The groups are shells around one centre, one inside the other: the same stretched ball of 8 dimensions in 7 sizes.
Some rows, each with its group after it:
[  9  -7 -16 -20  -3  18   4   1 -12   4  32 -15   1 -23  -8   1   1  -8
  -3   1 -12  -3  -1  12   9]  Y
[-12  11   5  10   0 -16  -1 -14 -24 -12  22  10   0 -11   5  -8   4 -19
  -5  20  19 -18  10  15   7]  G
[-14  10  17   5  -3 -18  -5   0 -25  -7   2   6  -9  -1   9   5   7 -13
  -6  16  29 -15  13   6   6]  Y
[  3  -5 -17 -14   6   5  -8 -28   3  15  -4 -17  -2 -12  -1   2  -1  21
   0  -3 -15   5  -2  10   5]  J
[ 11 -10 -12 -18  11  15   1 -11   5  18  13 -20   0  -8  -8  12  -6  13
  -5 -10  -5  10   3   8   0]  H
[-20  -4 -27   0 -11  23  -2  -9 -17 -15 -34 -24  -4  26 -20   0  20  -5
  15  27 -38   3 -22   8  11]  H
[ 27  -9   7   6  15  -4  18  13 -12   1  64  -3  -1 -12  -6 -30   4 -40
 -12   0  -3  -3   0  16   4]  U
[ 38   0   2 -13 -12 -10   3  11  27   8  20 -22  -3 -16  -7  -9  25  25
 -10 -35 -17   9 -13 -15   7]  U
[-13   1 -25 -12  -5  20  -6 -19  -9  -2 -15 -20  -2   4 -13  14   5  16
   7  11 -17   5  -8   7   5]  J
[ 22  -2 -26 -15  -1  10   2 -18   9   5  29 -21   3 -23 -12 -13   8  17
  -1 -12 -33   8 -14   8   6]  X
[-19  16  -6  -5 -18 -11 -12 -23  -9  -9  -8   0   3 -19   3  13  10  15
  -1  10  12 -16   6   4  12]  U
[  7  -1 -32 -23 -26  20 -11  -9  26   2 -50 -43  -5  12 -22  16  32  56
  12 -18 -51  20 -31 -19   9]  G
[ -1  -8  -7  12   1   8  10  -2   2  -8  -3 -16   7  23 -21  -6  17 -16
   1   8 -15   2  -9   6   6]  K
[ -4   4   0  -8 -21  -5  -8   4   1  -4 -24 -15  -5   1  -4   9  25  14
   0  -1  -6  -6  -7  -9  14]  K
[  8  -8  -6   0   0  10  10  13 -17  -8  22 -14  -4   5 -13 -14  14 -28
   0  10 -17  -1 -10  10   9]  J
[ -7 -13  -1  11  12   0   3 -14  -5   5 -15 -11   1  21  -7  -7   7 -16
   0  14  -7  -1  -1  14   7]  G
[  9 -12 -23 -18  12  18   0 -25   3  18  20 -18   6 -20  -7   2 -10   9
  -3  -5 -16   5   1  17   4]  H
[ 10  -2 -13 -15 -14   3  -9 -10  27  10 -37 -31  -4   7 -12  13  23  46
   2 -21 -25  14 -16 -15   7]  J
[  4 -11 -15  -6   8   7  -2 -20   4  13 -10 -20  -2   4  -7  -3   5  10
   1   0 -21   8  -7  10   5]  X
[ -1  -1  10   7  -3 -17  -5  -4   4   2 -29 -12  -8  17   0  -3  21   7
  -2   0  -1  -1  -5  -4   8]  Y
[ 11 -14  -6   5  25   4  12 -20  -6  12  46  -3  10 -12  -6 -18 -11 -28
  -9   6  -2  -3   8  27   3]  U
[  2  -5   9   7  -4  -9   1   0  18   4 -26 -17   3  22 -11   7  22   8
  -4  -8   0   2  -3  -8   6]  K
[-14  -6  19  16   2  -7   2   9   5   0 -46 -16  -5  51 -12  17  21  -4
  -1   5  15   5   1  -9   1]  G
[  4   7 -41 -32 -20  22  -9 -19 -10  -4  16 -21  -2 -38  -8   2   8  26
   7   1 -38   0 -16   8  13]  Y
[ 10   1  -6 -18   0  -7  -8 -15  -9  12  21  -6  -7 -34  10  -5  -1  11
  -7  -4  -1  -7   4  11  10]  K
[  0  10 -10 -27 -23   7 -13   5  -2  -1 -22 -24 -16  -6  -4  23  20  39
   3  -9  -9   6 -10 -15   7]  U
[ -5  -5  17   6   0  -2   7  17  -3  -2  -8 -10  -2  25 -10  14  14 -16
  -7   2  19  -2   6  -3   3]  J
[ -5   8  -1   0  -6   0  -2  -5   3  -6 -17 -16  -4  18 -12  17  16  20
   0  -2   4   8  -4  -8  -2]  H
[  9  -7  35  23  25 -23  17  12 -15   3  44  11   0   8   3 -15  -2 -50
 -19   6  40 -11  21  15  -1]  X
[ 20  -1  -5 -20   6  -1  -6 -11   8  20  11 -18 -10 -17   2   6   1  31
  -7 -20  -4  11   0  -1  -1]  X
[-15  -4  16  11  -2  -3   4   7   2  -3 -27 -10   4  33 -12  21  15 -10
  -4   5  21  -4   8  -4   4]  Y
[  2  16 -23 -23 -34  -1 -15 -17  12  -6  -9 -17   3 -33  -4  10  23  44
   2 -12 -21  -7 -13  -9  17]  U
[ 18  -4 -15 -18  -4  19   4   8   0   2  18 -25  -7  -4 -15   3  11  10
  -1 -10 -22  12 -12  -1   3]  K
[  9  -2   7  10  25  -7   8 -13 -10   6  34  -2  -3   2  -1 -10  -6 -14
  -9   3  14   3   9  16  -6]  G
[  3  11 -13 -11  -8  -2  -9 -18   3  -1  -4 -16  -7  -9  -4   6  12  32
   1  -6 -10   6  -8  -3   2]  Y
[-14 -13  24  23   7  -4  12  14  -1  -4 -22  -8   6  45 -15  10  15 -35
  -6  12  22  -5   9   2   4]  U
[ 15  -2  12  -6  -1 -20  -4  -7  12  16   8  -6  -1 -20   8  -3   9  11
 -12 -16  10  -7   7   0  10]  X
[ -1  -3  19  26   9 -15  12   2   0  -8   7  -1   6  26 -10  -8  14 -28
  -8   8  17  -5   5   5   2]  J
[ 20  -2   1 -12 -17  -8  -5  10  18   6 -17 -24 -10   0  -6  -3  30  26
  -2 -21 -22   6 -16 -15  11]  G
[-26   5  -3  12 -12   0   0  -9 -13 -18 -20  -4   7  18 -12  10  16 -14
   3  23   6 -13   0   6  10]  X
[  7  -6  14  13  11  -8   7   4   8   4  -7 -14  -4  30 -10   1  13  -4
  -6  -5   8   9   0  -3  -3]  K
[ 19  -3  19  12  14 -16  11   6   7   5  23  -7  -4  12  -5  -9  10  -9
 -12 -11  14   6   3   0  -4]  X
[  0  -7  14  16   7   0  13  21 -15  -9   3 -10  -7  33 -13  -7  17 -34
  -3  13   3   2  -4   3   2]  K
[  2   2  -6  -4  -8   0  -6 -10  21   4 -33 -25  -2  18 -13  17  20  36
   1 -14  -9  13  -9 -13   1]  X
[ 21   4  -1  -5  -5 -12   2  -3   5   1  29  -9  -2 -21  -2 -15  15   7
  -7 -12  -9  -2  -6   1   8]  K
[ -5   1 -45 -26 -31  24 -14 -26  18  -2 -41 -36   6  -9 -20  15  24  49
  13  -5 -53   7 -27  -6  17]  U
[ -5 -11  16  13  12   4  15  13  -7  -1  12  -6   6  25 -14  10   3 -35
  -9   8  24  -4  13   8   0]  H
[  9 -11   3  -7  10  13  11  18 -24   3  34 -11  -9   0  -6  -4   0 -31
  -6   8   2   0   3  13   3]  G
[ -8  -3  -9  -2   9   2  -3 -22 -16   5   3  -6  -3  -4   0  -3  -3  -5
  -1  15  -2  -4   3  18   6]  K
[ -5   7  31  11   8 -31  -1  -4 -13   3  15  13  -4  -6  14   2   1 -16
 -15   5  46 -17  24   7   3]  X
[ 14   4   4   2   1 -16  -5 -13  19   8 -13 -17  -7   8  -3  -1  18  31
  -4 -17  -5  11  -7  -9   0]  H
[ 13  -3  -2   4  14  -1  11  -9  -6   3  46  -3   5 -13  -6 -14  -2 -19
  -9   1   3  -3   5  16   2]  K
[ 19  -8  -2   0   0   8  10  15   9  -1   6 -25  -4  19 -19  -6  21  -3
  -2 -10 -20  13 -15  -5   2]  J
[  1   0 -16  -8  -4  17  -2  -5   7  -1 -22 -29  -6  21 -19  15  16  25
   5  -4 -19  17 -14  -7  -1]  Y
[ 12   9 -14 -22 -17  -4 -10  -7  -5   0  11 -13 -11 -31   4  -6  15  24
  -1  -7 -19  -3 -11  -1  12]  J
[ 15   7   8   5  -5 -17   7   6 -12 -10  43   2  -2 -20   0 -23  15 -21
  -9   2   2 -13  -1   7  10]  H
[  4  -5   7  12  -2  -5  12   9  -3  -9  16  -7   6   9 -12 -12  18 -29
  -6   6  -1  -8  -3   6  10]  X
[ -2   5   7  -4   1 -21  -7 -16 -19   5  22   8  -5 -31  16  -9  -1  -8
  -9   8  17 -19  13  16  12]  G
[ 28   0  14 -11   8 -28  -3 -16  15  24  41   2   1 -44  16  -9  -3  15
 -20 -26  19  -8  16   6   6]  U
[ -1   0  10   3 -18  -5   1  22   0 -11 -26 -17  -8  25 -11   4  33  -3
   0   0  -6  -1 -12 -13  11]  Y
[ -4   3 -11  -9  -2  11  -4  -4  -8  -2 -12 -20 -10  12 -10  14  10  16
   3   4  -8  10  -7  -1  -1]  X
[ 13   8 -24 -25  -7  -4 -14 -40  13  15  16 -12   4 -48   6   1   0  44
  -4 -17 -15  -2  -1   7   9]  H
[ 26   0   2  -3   4  -7  11  -1   7   4  55  -5   7 -26  -5 -13   5  -8
 -13 -15   3  -3   3   7   4]  H
[  2  -4  14  24  23 -19   9 -13 -10   1  20   3  -1  14   0 -21   2 -28
  -8  12  13  -4   7  17  -1]  U
[  6  -2 -17 -14  -7  11  -8 -12  21  10 -39 -34  -7  18 -15  18  18  46
   5 -16 -25  21 -16 -13   0]  G
[  7   4  -2 -13  -2  -6  -1 -14  -6   6  42   2   7 -41   5   1  -5  -2
 -12  -4  15 -15  14  13  10]  Y
[  0  -6  47  28  13 -24  16  27  -2  -1   7   4   0  36  -5   6  13 -40
 -17   1  50  -8  20  -3  -2]  U
[ 11   2  21  13   1 -24  10   5  -4  -5  41   8   6 -14   2 -17  11 -28
 -15  -1  22 -17  11   8   9]  G
[  7  15 -22 -26 -23  -1 -12 -21   1  -1  18 -10   1 -47   2   3  11  34
  -1  -9 -15  -8  -6   1  14]  G
[  7  -4 -12  -3  -9   0  -2  -8   9   0 -15 -21  -1   5 -11  -9  22  11
   3  -3 -29   3 -17   0  12]  J
[-11   6  19   8   3 -11   4   6 -21  -7  18   6  -2   2   2   9   3 -25
 -10  13  36 -14  17   8   3]  J
[ 13  10  -4  -6  -5  -4   0   5 -14  -8  21 -12 -15  -6  -3 -11  16   4
  -1   0 -10   4 -11   0   3]  H
[ 10  10 -11 -20 -18  -9 -11 -16   4   4  11  -9  -2 -39   5   1  12  29
  -5 -12  -8  -8  -3  -1  13]  K
[  4   8 -29 -22 -11  15  -8 -20  -3  -1   9 -20  -3 -21  -8   7   7  29
   4  -3 -23   5 -11   4   6]  J
[  5  -3 -42 -29 -14  37   0  -4 -15  -6  19 -28  -2 -19 -19   1   8   6
   9   7 -45   6 -20  10  11]  H
[-11   1  21  20   6 -10   9  18 -32 -15   8   2 -11  27  -4  -7  13 -43
  -4  25  20  -9   5   8   3]  Y
[  2 -14   6   5   6  11  13  16  -4   0   3 -17   1  25 -17   4  11 -25
  -4   4   1   3  -1   4   3]  Y

New rows, each followed by its group:
[ -4   0   0  12  -5   2  10   5  -7 -15   8  -9   7  15 -17  -4  18 -23
  -1  12  -2  -5  -4   5   7]  K
[ -8   5  11   8 -17 -10   1  10   4 -12 -22 -11   0  20 -11  10  28   1
  -2   1   8  -5  -3 -11   9]  K
[  3   1  20  13  -6 -14   5  20   1  -8 -12 -11  -7  27  -9  -1  27  -9
  -5  -1   8   0  -4 -10   4]  K
[ 10   1   2  -7  -4   6   6  19 -12  -5  17 -15 -11   6 -10   3  14  -7
  -3  -1  -1   5  -5  -3   2]  K
[-19   3 -14 -12   0   4 -12 -34 -12   7  -5  -4   4 -19   4  17  -8  12
  -1  13   9 -10  12  16   8]  U
[ -8   5  -4  -9  -3  -9 -10 -21 -12   5   2  -2  -3 -21   8   3   1   8
  -4   7   7 -11   7  11  10]  K
[  7  -1  -6 -20   4   4  -3 -11  -8  13  26  -8  -3 -28   3   9  -7   8
  -8  -5   8  -3  10  10   4]  J
[  6  -3  15   5   8 -18   2 -10  13  11   6  -4   5  -1   1   4   5   3
 -12 -11  21  -4  12   2   3]  K
[  7  12 -17 -31 -11   8 -11 -10 -11   4  21 -13 -11 -36   3  14   1  31
  -2  -8  -2   1   0   1   4]  U
[  4 -10 -15   9   9  12   9  -7  -5  -5   2 -20   0  23 -19 -16  13 -15
   4  11 -29   9 -16  11   3]  Y
[  3  -1   7  -2  -6  -3   3  16 -19  -6  13  -7  -9  -1  -2  -7  15 -21
  -4   8   0  -8  -2   4  11]  J
[  6   8 -18 -24 -13  -4 -17 -27   9  12  -7 -16  -5 -31   5   8   8  46
  -1 -14 -14   1  -5  -1   9]  J
[  5  -8 -18  -9 -16  16  -3   5  14  -1 -45 -38  -8  28 -21   4  32  24
  10  -6 -44  16 -28 -12  10]  H
[ 11  -2   3 -21   0  -1  -5   1  -3  16  12 -12 -10 -20   6  12   1  14
  -9 -12  10   0   8   1   5]  Y
[ -5  -6 -28 -16  -1  23  -5 -18  -8   4 -11 -24  -3   1 -12   7   4  12
   7   8 -27   7 -11  10   6]  K
[-17   2  18  17   2  -9   6   3 -10  -9  -4   1   5  22  -7  13   9 -22
  -6  13  31 -10  13   4   2]  J
[ -6  -2  -7 -12 -10   9  -6   0   1   2 -31 -23  -7  14 -10  19  16  19
   3  -1  -8   6  -6  -7   6]  K
[ -5  -5 -44 -21 -21  30 -10 -22  17   0 -46 -40   4   9 -25  15  23  42
  15  -3 -54  15 -28  -5  12]  H
[-12   1  38  27  15 -30   5  -1  -6   0  -2  11   2  23   5   5   5 -27
 -14   9  51 -14  24   5   0]  Y
[ -5  -4  -8  -5   6  -9 -11 -38   9  17 -17  -9   4 -11   4   4  -1  23
  -3  -2  -1  -3   6  10   8]  U
[ -2   5   9  12 -10 -14   2   0  14  -8 -19 -11   4  20 -11   5  26   6
  -3  -4   5  -2  -4  -9   6]  J
[ 17  -8  -8  -6  28  12  13  -6 -28   8  69  -4  -6 -19  -2 -18 -17 -31
  -8   9   0   3   7  28  -4]  U
[-10  -5   5  18   3  -4   2  -2  -2  -7 -36 -16  -5  43 -14  -2  22  -8
   4  13  -8   5 -10   0   3]  Y
[ -2  -8   3  -2  18  -4  -2 -19  -8  16   4  -6  -4  -1   4   2  -8  -3
  -7   5  12  -1  12  15   1]  Y
[  8  -2   6 -12   4  -9  -1  -1 -21   9  38   2  -6 -33  12  -8  -4 -16
 -11   3  14 -14  13  16  10]  Y
[ 13 -13  -7  -6   6  17  11  12  -9   3  23 -19  -3   5 -14  -7   7 -20
  -3   1 -15   6  -7   9   4]  X
[ 21  -3  -6 -11 -10  -4  -1   5   8   3   7 -20  -7 -10  -5 -14  22  11
  -3 -13 -25   3 -15  -4  11]  X
[  7   5   3  -9  -3  -3   0  -4   8   5  12 -10   1  -9  -4  14   6  15
  -8 -13  14   1   6  -3   1]  X
[  5  -2  -7   6   3  -3   3 -11  -5  -3   7 -11  -2   4  -8 -16  13  -7
   0   7 -17   1  -9  10   7]  K
[ -9  -2  -9 -11   2   7  -9 -13 -10   8 -20 -16 -10   6  -2  14   3  16
   2   6  -3   5   0   5   3]  Y
[  2 -10 -18  -1   0  14   5  -8  -3  -2   0 -20   3   8 -16  -9  12 -10
   3   9 -28   3 -13  11   9]  K
[  0   6  10  11  -9  -7   9  17 -13 -19  16  -4  -2  10 -10  -5  21 -23
  -4   9   7  -8  -3  -1   6]  X
[ -5   5  18   5  10 -21  -3  -8 -19   3  12   6 -10  -5  12  -2   0 -10
 -10   9  29 -10  15  10   2]  X
[-12  -8  24  23  26 -10  15   6 -42  -5  40  15  -2  11   3 -14 -10 -70
 -11  33  37 -19  23  30   2]  H
[  0  -4 -14 -13 -11   5  -5  -7  -9   1   2 -13  -1 -17  -3  -5  11  -1
   1   7 -19  -8  -7   9  17]  Y
[ 18  14 -18 -32 -23  -3 -16 -17  22   9  -3 -22  -5 -36   0  14  16  63
  -2 -29 -16   6 -10 -14   8]  H
[ -7  -6   5  12   4   4   4   5   3  -3 -34 -22  -6  47 -18  11  20   0
   3   5  -3  13  -8  -6  -2]  X
[  6  -5  33  10  18 -25   2   7  -5  14   5   1 -11  12   9   0   3 -13
 -15  -4  35  -3  17   2  -1]  G
[ 20   4 -31 -35 -17  12 -12 -12   0   8  12 -26 -12 -38  -2  -4  12  39
   3 -14 -40   7 -19   0  12]  X
[ 11  17  -5 -18 -12 -12  -9 -15   2   2  25  -5  -3 -38   6   7   6  31
  -8 -14   9  -6   4  -2   5]  U
[  7   5   3   2  10 -10   3 -14  -8   2  35   1   0 -15   2  -6  -2  -6
  -9   1  14  -5   9  12   0]  K
[  3   6  18  -7 -10 -19  -6  14 -18   0   5  -2 -17 -11  11  -1  15  -3
  -8   1  16 -11   5  -3  10]  U
[  9  -7 -23 -12  -6  15   0 -15  15   5  -5 -26   6  -3 -17   2  13  19
   2  -9 -31   8 -14   2   9]  K
[  0   1 -28 -25 -23  21  -8  -3   0  -3 -18 -29  -5  -6 -15  12  20  28
   8  -3 -34   6 -19  -6  12]  K
[ 24   4  25   2  -6 -28   6  14   8   2  38   2   1 -22   5 -12  17  -9
 -18 -19  21 -13   8  -4   9]  U
[ -3   1  16  -5  -9 -10  -2  16 -17  -1   2  -3 -10  -3   4   6  12 -13
  -7   5  18 -12   7   0  11]  G
[ 25   7   2 -10   1 -10   5  -3   1   4  59  -2   2 -38   2  -8   1   3
 -14 -17  11  -5   7   5   3]  H
[ 15   0   8   0  -3 -21  -2  -9  16   8   7  -7   3 -13   2  -8  15  11
 -10 -15   3  -5   2  -1  10]  J
[-13  -7 -29  -3  13  25   2 -28 -18   0   3 -16   3   8 -15   1  -6  -7
   7  22 -19   6  -5  23   1]  H
[ 11   8 -14 -17 -17 -12 -11 -23  11   5   9 -10   3 -40   4  -6  13  30
  -4 -13 -15  -8  -5   1  16]  Y
[  5  -1  22  20  11 -18  12   3  -3  -4  26   3   5  10  -4  -8   8 -28
 -13   2  25  -8  11   7   1]  K
[ -8  -3  12   6   6 -14  -4 -14   4   9 -19  -6   1  11   1   9   6   4
  -6   1  18  -4  10   3   4]  K
[ -9  -1  18  11   2 -14   2   6 -19  -4   0   2  -6  10   3  -4  10 -28
  -6  16  20 -13   9   8   8]  K
[ 22   8 -11 -16 -14   1  -2   5   1  -4  20 -19 -11 -17  -7  -8  21  20
  -1 -13 -23   6 -16  -7   6]  X
[ 14  -1   5   5  10   3  13  14 -16  -6  37 -10  -8   9 -11 -11   8 -24
  -6   4   1   6  -3   7  -3]  X
[ 21  -1  10   0  15 -14  10  -9  -1  10  65   6   8 -33   4 -13  -8 -18
 -18  -9  22 -11  17  16   3]  H
[ -5  -3  26  31  18 -10  19  11  -8 -11  16   1   5  38 -14   0   8 -40
 -10  12  32  -2  12   6  -6]  U
[  5   7  -5 -24 -14  -3 -16 -11  19  14 -30 -24 -10  -7   0  27  14  56
  -2 -23  -2  10  -3 -16   3]  U
[  9  -4   8  -7  -1   0   1  13   4   6  -7 -19  -9  13  -7  13  14   9
  -5 -11   5   8  -1  -8   1]  K
[  2   1 -42 -28 -31  30 -10  -7  18  -5 -42 -44  -3   6 -26  18  31  50
  15 -11 -57  18 -34 -15  12]  H
[ 13  -8 -21 -16  -7  14  -1 -11  18   9  -7 -28   3  -4 -15   5  13  25
   1 -14 -29  10 -13  -2   8]  K
[ 12   2 -17 -19 -17   2 -12 -13  30   9 -40 -34  -7   5 -11  14  26  58
   4 -25 -30  17 -20 -19   6]  Y
[  9  -7 -28 -24   6  18  -7 -22  -4  16   7 -23  -7 -18  -4   0  -3  21
   2  -3 -28  10  -8  13   5]  Y
